There are 4 ways to turn a row about zero (a turn may also mirror it). The second row of each pair is the first, turned, with some noise. The first 36 pairs use one turn. New pairs use 3 turns, one after the other, and a turn may come again.
In the rows, 128 means zero.
Some pairs, each with its turns in order after it:
[ 96 112 140 166  83 164 142 173]
[100  97 148 189 103 169 122 106] | z74

[151 100  77 123 100 106 168 117]
[116  97  97 142 160 111 182 120] | z317

[128 117 116  83  77 168 164 112]
[164  55 122 149 124 117 106 141] | z917

[147 105 158 140 146  97 112 147]
[141  98 167 138 134 111 112 107] | z437

[129 106  91  93  93 141 141 152]
[130 144 111 165 137 174 125 159] | z437

[ 98  76 171 127 147  93 103 109]
[125  92 152 167 112 182  93 138] | z317

[ 88 116 157 147 177 153 168  85]
[115  99 159  68  91 118 171 116] | z917

[ 91 127 142 175 120  89  96 168]
[120 194 107 103 123  94 108 128] | z917

[129 153 113 100 153 126 113 132]
[135 131 128 131 144 170 122  94] | z917

[ 91 146 124 174  96 132 167 113]
[112 123 136 101  70 103  94 143] | z917

[138 104 154 161 135  87 160  77]
[153  88 118 122 133  95 185  92] | z437

[103 176 156 123  83  85 106  88]
[154 119 113  87 172 186  88 114] | z317

[105 154  93 143 145 176 176  96]
[107  77 178 109 124  95 147 146] | z74

[177 166 175  95 167 142 138 159]
[188 154 159 120 116  74 106 174] | z317

[165  84  98 163  81 132  80  81]
[100  86 152  95 170 195 176 126] | z437

[ 83 110  87 123 111 152  79 177]
[151 137  44 101 149 127  99 113] | z917

[112 118 113  97 125  86 161 105]
[122  99 163 135 141 104 105  92] | z917

[124 160 161  98  84 166  82 140]
[165  98 107 187 138 112  82 131] | z74

[ 95 136 176 177 127 125  83 120]
[124 157 156 136 124 178  70  93] | z317

[ 94 129 133 161  85 155 163 122]
[146 178 103 120 133 152 155  90] | z437

[114 121 132  86 130  78 128  88]
[126 116 160 151 137 105 130  66] | z917

[119 153 165 176 119  91  88 151]
[126 139  85 161 133 183 121 174] | z74

[127 167 126 178 155 141 104  95]
[119 137 139  51 122 109 137 118] | z437

[163 170  97 134 163 178 151 165]
[120 187 144 105 113  55 151 138] | z317

[ 86  91 138 126 126 153 111 147]
[114 125 118 140  73 152 118 114] | z317

[134  99  82  81  77  97 153 119]
[131  94  91 175 129 182 154 159] | z437

[173 114 123 102 130 132 149 160]
[152 121 119 157 125  84 154 148] | z317

[120 112 113 112 163 171 166 170]
[113 140 191 128  88 117 107 118] | z74

[110 112 131 115 121 144 151 122]
[136 113 126 121 105 135 150 119] | z317

[141 114 100 118  99 101 135  94]
[149 119 108 105 143 125 170 102] | z74

[155  77 131 168 165  96 114 108]
[ 77 181 110 105 157 134 160 139] | z74

[119 128  77 162 119 175 104 148]
[106 122  64 109 119 152 112 157] | z917

[143 123 170  83  95  99  78 160]
[174 160  72 159 142 143  81 106] | z74

[123 132 126 102  83 108 174 116]
[154  89 125 101 126 147 131  82] | z74

[148  92  88 143 140  94 129 131]
[166  80 136 121 152 139 140 160] | z437

[115 155  79  86  85 117 105  80]
[ 81 106  74 117 101 174 138 157] | z437

New pairs, each followed by its turns in order:
[143 174 123 120 105 136 145 149]
[149 143 115 126 151  92  96 159] | z317 z437 z917

[113 100  83 172  88  93  77 178]
[182  61 180 108 160 140  85 121] | z74 z437 z74

[ 84 125 160 103 157 120 172 102]
[ 81 117  81 146 104 105 153 126] | z74 z317 z317

[ 95 102 168 160 117  80 104  88]
[ 99 114 148 153 109 141 200 166] | z437 z437 z317

[137  83  79 113 114 154  98 150]
[170 160  98 109 149 162 114  97] | z437 z317 z317

[ 93  97 147 169 118 118 157  95]
[161 120 124 183 132 146 161 119] | z317 z917 z437

[ 84 132 133 100 178 149 164  96]
[119 123  75 144 111  82 125 176] | z437 z917 z74

[ 98 163 133 138 117 114  88 120]
[115  77 103 125 118 142 130 150] | z317 z917 z917

[166  87 113 137 106 176 141 153]
[139 179 131 127 153 147 175  92] | z917 z317 z317

[ 99 114 146 105 144  94  90 141]
[130 106 138  78 100 121 166 138] | z437 z917 z74

[101 162 116  87 127  91  84 137]
[156 102 101 105  90 157 160 162] | z917 z437 z317

[135 145 179 104 102  85 159 158]
[124 148  92 149 154  91 107  74] | z74 z317 z917

[111 154 173 126  85  80 111 111]
[173 102  75 120 152 121 165 139] | z437 z74 z437

[162 145 145 133 108 143 145 137]
[114 130 121 122 120 150 125  82] | z317 z437 z74

[179 114 168 103 110 138 146 178]
[ 84 167 129  81 138 138 135 187] | z317 z317 z74

[ 97 107 168  82 153 129  79 120]
[185 138 109 182 101 140 152 131] | z917 z437 z437

[138 132  77 143 102 174 171 165]
[139 130 147 104 135  89 103  50] | z317 z74 z74

[ 96 170  88 179 130 179 118 134]
[ 63 119 136 115 140 166 184  96] | z317 z917 z437

[143 148  97 143 103 110 161  97]
[ 88 105 151 109 118 123  97 139] | z917 z437 z317

[147 112 136 116 171 136 158 113]
[ 94 130 142 143  99 113 155 146] | z317 z437 z917

[101 167 166 106 113  95 140 156]
[126 105 124 152 110 170  71 132] | z317 z437 z74

[ 91 112 124  86 121 164 101 161]
[ 73 116 123 101 149 123 170 152] | z317 z317 z317

[141 133 105 139  98  91  88  91]
[116 129 131 145  61 141 107 152] | z74 z917 z317

[112 178 160 165 163 100  93  83]
[ 70 110 160 143 106 180  73 114] | z317 z317 z437

[139 106 120  89 104 125  80  93]
[135  86 141 155 169 131 114  91] | z437 z917 z917

[153 167 114 151 166 157 176 113]
[173 156 115 154 141  72 128 113] | z317 z74 z74

[ 79 135 110 174 112 160 121 168]
[128 130  70  74 130 121 163 128] | z317 z437 z317

[ 88  89  81 174 151 129 176  93]
[185  83  97 118 154 125 196  95] | z917 z74 z74

[145  98 112 150 166  82 176 143]
[107 145 103 121  82 132  66 106] | z74 z437 z917

[176 167 126 155 116 127 116  77]
[135 154  80 111 163 130 130 176] | z317 z74 z317

[173 158 149  90 179 129 141 149]
[180 108 117 139 166 146  88 112] | z917 z317 z317

[175 157 156 119 160  93 160 115]
[102 200 152 142 136 113 125 110] | z437 z917 z917

[114  94 178 170 113 140 143 169]
[164 129 137 114  95 153 157  66] | z437 z917 z317

[141 127 168  83 152 155 164 134]
[136 181 161 168 150 135 115 133] | z317 z917 z317

[175 142 110 167 100 107 170 113]
[170 168 135 115  93 125 166 102] | z437 z437 z437

[ 97 103  97 166 146 163 150 141]
[103 142 122 134 106 100 148  68] | z317 z74 z74

[ 81 136  98 122 164 139 117 121]
[116 175  97 135 123 133 159 150] | z437 z317 z317

[111  93 167 174 133 140 139  90]
[149  92 102 125 115 144 139 194] | z437 z74 z317

[113 125 141 161 126 141 126 101]
[118 126 127 120 143 111  88 127] | z437 z437 z917

